All rows are made from the same 11 directions, up to rounding. Whole rows:
In the rows, zero is written as 128.
[[113 186 110 136 119 168 126 107 101 119 121 131 135 142 105 166  94 120
   96 138 136 153]
 [124 166 135  86 112 151  74 135 144 163 110 168  93 103 127 174 125 145
   99 146 133 167]
 [160  94 117 122 159 113 101 155 169 133  96 121  84 135 131 123 136 117
  135 121  98 124]
 [147 168 109 122 127 151 104 131  94 104 132 160 148 170 101 168 114 133
  117 110 127 137]
 [ 56  57  78 124 144  94  54 149  88 116 108 105 146 154 171 175 110 137
  164  82 148  86]
 [144 129  61  87 193 135  56 101 110  67  94 158 154 146 187 108 124  75
  133  82 141 100]
 [ 73 113 159 122 152 122 104 142  99 131 178 116 142 139 197 183 138 158
  127 119 146 132]
 [104 169  81  84 123 166 166 114  57 113  79 136 166  88  54 183  87 189
  121 136 149  88]
 [119 130 131  86 178 145 170 122 114 152 131 154 111  82 177  84 150 155
  132 124 127 104]
 [187 160 125 115 136 148 116 145 150 137 124 183 102 146 122  90 146 115
  124 116 100 144]
 [ 96  98 109 138 152 120 110 118 157 118  70  57 106 104 134 168  89 115
  117 151 134 127]
 [131 146 156 160 111 128 116 117 126 132 156 152 152 170 171 111 114 128
  139 113 150 159]
 [139 150 184 127 157 147 163 157 155 143 183 128 106 112 181  96 175 130
  113 146 101 141]
 [145 135  63 132 133 149 105 180 143 102 111 116 100 139  91  88 161  57
  122 116  64  94]
 [136 197 150 148  75 148  85 116 118  89 144 179 225 158 186  93 104 123
  150 109 185 150]]

Rows cut short, each followed by the rest of it:
[169 121 134  93 163 126 113 182 148  87 147 125 136 115 135 124 186 118
 130] -> [124  91  92]
[106 131 147 115 124 133  78 160 133 172 142 151  86 141 150 180 133 154
 116] -> [126 120 161]
[159 172 121  90 165 156 139  96 105  89  80 149 173 111 128 160  84 172
 124] -> [130 164 121]
[ 74 148  80 108  54 150  74 154 138 178  53 148 106  77  98 126  99 138
 135] -> [140 140 125]
[141 193 136 126 114 166 139 142 123  81 131 108 168 115  91 165 123 127
  99] -> [157 125 129]
[ 92 161  87  84 162 163 162  83  56 112  93 151 173  92 143 133  90 170
 132] -> [115 171  91]
[ 68 166 137 130 117 165 105 165 107 152 141 130 128 127 170 164 116 157
 120] -> [131 134 141]
[125 153  81 122 115 143  89 111 126 106 138 156 137 133 147  64 154  45
 120] -> [109 121 121]
[167 126 151  51 193 122 111 101 114 114  95 154 132 105 125 233 105 210
 112] -> [134 158 136]
[110  91 126 127 105 107  86 178 126 176 140 172 110 150 164  98 151 151
 170] -> [ 90 121 117]
[106 130 130 100 119 127 171  81 112 131 127 112 135  70  93 141 129 137
 107] -> [160 148 120]
[131 140 164 217  88 133 117 198 164 133 197  91 104 203 126 122 155  79
 119] -> [132  73 166]
[ 95  53 134 151 126  79 146 132 120 113 122  71 162 123 137 135 117 153
 169] -> [121 149  87]
[136 156 176 102 175 145 156 102 108 135 139 141 130 122 151 196 104 196
 105] -> [143 153 158]
[169 152 112 154 208 154  95 117 129  98  63 111 103 210 130 230  38 150
 105] -> [116 127 174]
[ 98 158 137 123 130 146 121 118 130  97 151 107 161  99 175 115 142  95
 111] -> [144 143 125]
[114 199 116 104 157 202 125 196 121 145  93 141 100 109 141 160 112 173
 110] -> [138 100 126]
[147 109 130 107 122  97 105  86  96 118 143 157 148 157  93 187 120 146
 124] -> [113 154 142]
[150 106 173 154 101  94  87 132 188 119 105 120 161 130 182 105 108 134
 162] -> [132 165 149]
[ 97 157 113 157  76 141  87 133 121 108 103 109 167 144 111 168  83 123
 127] -> [134 154 141]
[113  94 150 120 103  90  86 136 145 109 163 118 160 114 162 120 166 106
 142] -> [126 144 117]
[165 191 189 167 147 177 170 183 156 156 138 143 106 159 163 117 110 179
 127] -> [139 104 169]
[149  84 131 161 105 107 167 172 142 175  56 122 110 142  78 124  75 216
 185] -> [119 124 112]
[164 178 150 139 102 140  83 106 138 120 135 174 147 170 136 145 105 119
 115] -> [124 151 184]
[103 159 122 156 160 162 136 132 131 112 149  88 109 142 158 132 128  82
  94] -> [140 105 143]
[149 119 164 137 109 108 159 128 136 104 160  94 149 121  80 160 146 133
 117] -> [154 123 129]
[159  62 155 183 117  77 148 158 140 132 165  97 115 193  88 140 143 134
 152] -> [114  97 130]
[128 123  80 167 116 137 103 179 134 110 100 118 135 166 131  80 121  94
 160] -> [ 98 102  98]
[ 95 106  82 172 141 134 158 124 103 134  76  78 109 155  90 154  67 139
 136] -> [122 121 114]
[142 118 126 145  85 113 165  93 105 187 112 187 120 150  94  85  96 170
 160] -> [107 151 143]
[128 174 125 150 139 162 136 126  98 128 168 148 120 178 132 137 126 111
 104] -> [116 112 154]
[180 149 136 100 123 122 124 103 105  96 140 176 175 144 100 143 131 147
 131] -> [115 149 129]
[105 185 132 179 146 185 194 145 129 124 144  83 115 132 145  93 118 101
 103] -> [151  98 136]
[109 115 126 156  86 119 141 118 137 171 109 126 106 127 106 108 105 133
 138] -> [135 134 143]
[109 137 142  98 147 145 182 147 111 117 103 104 163  64 133 138 119 196
 142] -> [148 145  84]
[153  91 143 142 156 113 173 159 154 123 103  94 126 116 132 101 127 158
 158] -> [131 113  97]
[126 138 108 100 114 145 106 186 147 130  96 120 110  90  95 143 145 136
 124] -> [143  99 104]
[141 103 115 107 150 123 132 160 124 150 128 151  97 130 126 109 154 144
 144] -> [108 100 105]
[158  95  53 111 173 120 157 105  82 102  97 133 117 153  58 126 123 115
 134] -> [ 95 102  81]
[135 105 102 153  99 108  81 120 122 172 141 172  77 199 102 127 127  97
 129] -> [ 94 110 165]
[120 106  92 150 131 126 179 112 124 133  96 103 119 116 106  71 113 111
 145] -> [125 119  98]
[138 121 119 139 130 121 158 106 126 118 149 132 137 129 136  62 150  89
 135] -> [119 123 113]
[171 154 121 100 153 142 107 137 121 106 156 180 136 148 147 100 165 106
 124] -> [104 111 124]
[ 71 135 145  75 131 134 103 133 121 115 142 118 165  53 190 144 154 144
 123] -> [146 161 103]
[ 95 124 108  93  99 118 101 105  88 145 193 163 113 125 100 144 182  89
  99] -> [120 119 131]
[ 46 134  90 171 141 154 151 116  96 123 121  85 145 130 190  84  96  98
 139] -> [116 143 105]
[162  98 138 119 179 106  98 131 113 119 119 145 124 184 137 201 103 177
 139] -> [ 98 134 139]
[120 100 127 126 124 108 105 155  87 147 179 151 111 182 101 185 152 149
 129] -> [ 99 107 131]
[ 90 118 105 108 156 131 157  92  59 152 183 150 103 143 119 145 152 123
 106] -> [108 118 122]
[ 95 116 172  81 122 113 126 121 126 152 176 125 115  74 135 177 171 152
 102] -> [158 137 137]
[124 177 125  86 127 164 120 140 116 135 160 155 106 102 109 149 167 115
  86] -> [144 104 137]
[152 131  93 115 115 141 170 188 105 119 125 144 141 117  70  79 165 142
 156] -> [111  85  64]
[122 151 141 113 121 139 109 141 115 120 125 168 180 121 189 100 121 162
 159] -> [108 164 116]
[123 145 128 122 139 150 170 130  86 172 148 158  92 146  95 152 126 169
 115] -> [122 109 139]
[194 108 107 150 142 110  96 132 166 102 103 113  95 180  74 149 122  82
 116] -> [123  91 147]
[141 180  71 160 146 181  84 181 129 115 139 161 100 197 165  61 147  47
 123] -> [ 86  70 130]
[101 116 121 155 141 135 152 110 138 172  66 101  85 125 129 144  62 161
 131] -> [140 140 148]
[148 142  86 113 135 145 166 122 111  99  86 113 138 106  56 133 115 129
 121] -> [137 114  94]
[134 103 121 122  95 111 157 161  92 149 140 144 130 138  52 150 142 179
 149] -> [115 111 100]
[133 129 100  99  91 129 126 155 111 130  63 155 166  95  87 122 102 190
 170] -> [118 149  84]
[ 87 128 157  99 149 132 132 106 131 143 118 102 120  75 159 182 112 165
 107] -> [160 157 141]
[136 128 145 115 127 131 112 164 170 138 115 108  96  99 118 148 144 131
 114] -> [154 105 135]
[119 126 127 109 148 129 145 100 135 123 140  97 100  94 106 152 147  98
  88] -> [158 115 133]
[150 112 112 109 204 139 167 149  98 133 128 148 106 145 148 111 140 161
 144] -> [96 99 94]
[121 171 123 163 196 181 174 168 133  62 109  80 185 123 231  50 111 116
 153] -> [120 124  80]
[ 97 134 117 153 116 135 157 134  92  95 141  87 171 136 104 150 116 131
 130] -> [130 132 102]
[223 145 168  84 141 117 125 115 179  96 126 158 140  99 111 117 160 125
 115] -> [149 127 141]
[ 90 155 101 130 119 159 122 142 140 115  81  83 129  87 120 141 103 114
 113] -> [156 128 117]
[134 154 121 127 123 136 136  67 131 120 139 138 128 118 126  99 129  76
 100] -> [140 141 151]
[155 125 153 100 145 116  89 145 138 102 129 146 160 129 162 154 136 155
 141] -> [119 145 125]
[123 177 120 122 128 177 163 160  91 174 131 161  86 143  81 162 118 176
 108] -> [129  96 142]
[180 103 129 158 154 120 158 134 173 148  68  99  69 148  79 140  89 145
 128] -> [142  99 147]
[124 152 133 124  83 138 130 119 149 166 143 165 108 101 134  58 155  96
 122] -> [138 125 146]
[144 168  91 111 142 164 146  94 119 139  76 146  97 117  83 137  91 128
 101] -> [139 124 142]
[111 110 129  96 113 116  68 151 155 166 125 152  88 105 149 135 154 124
 126] -> [129 121 139]
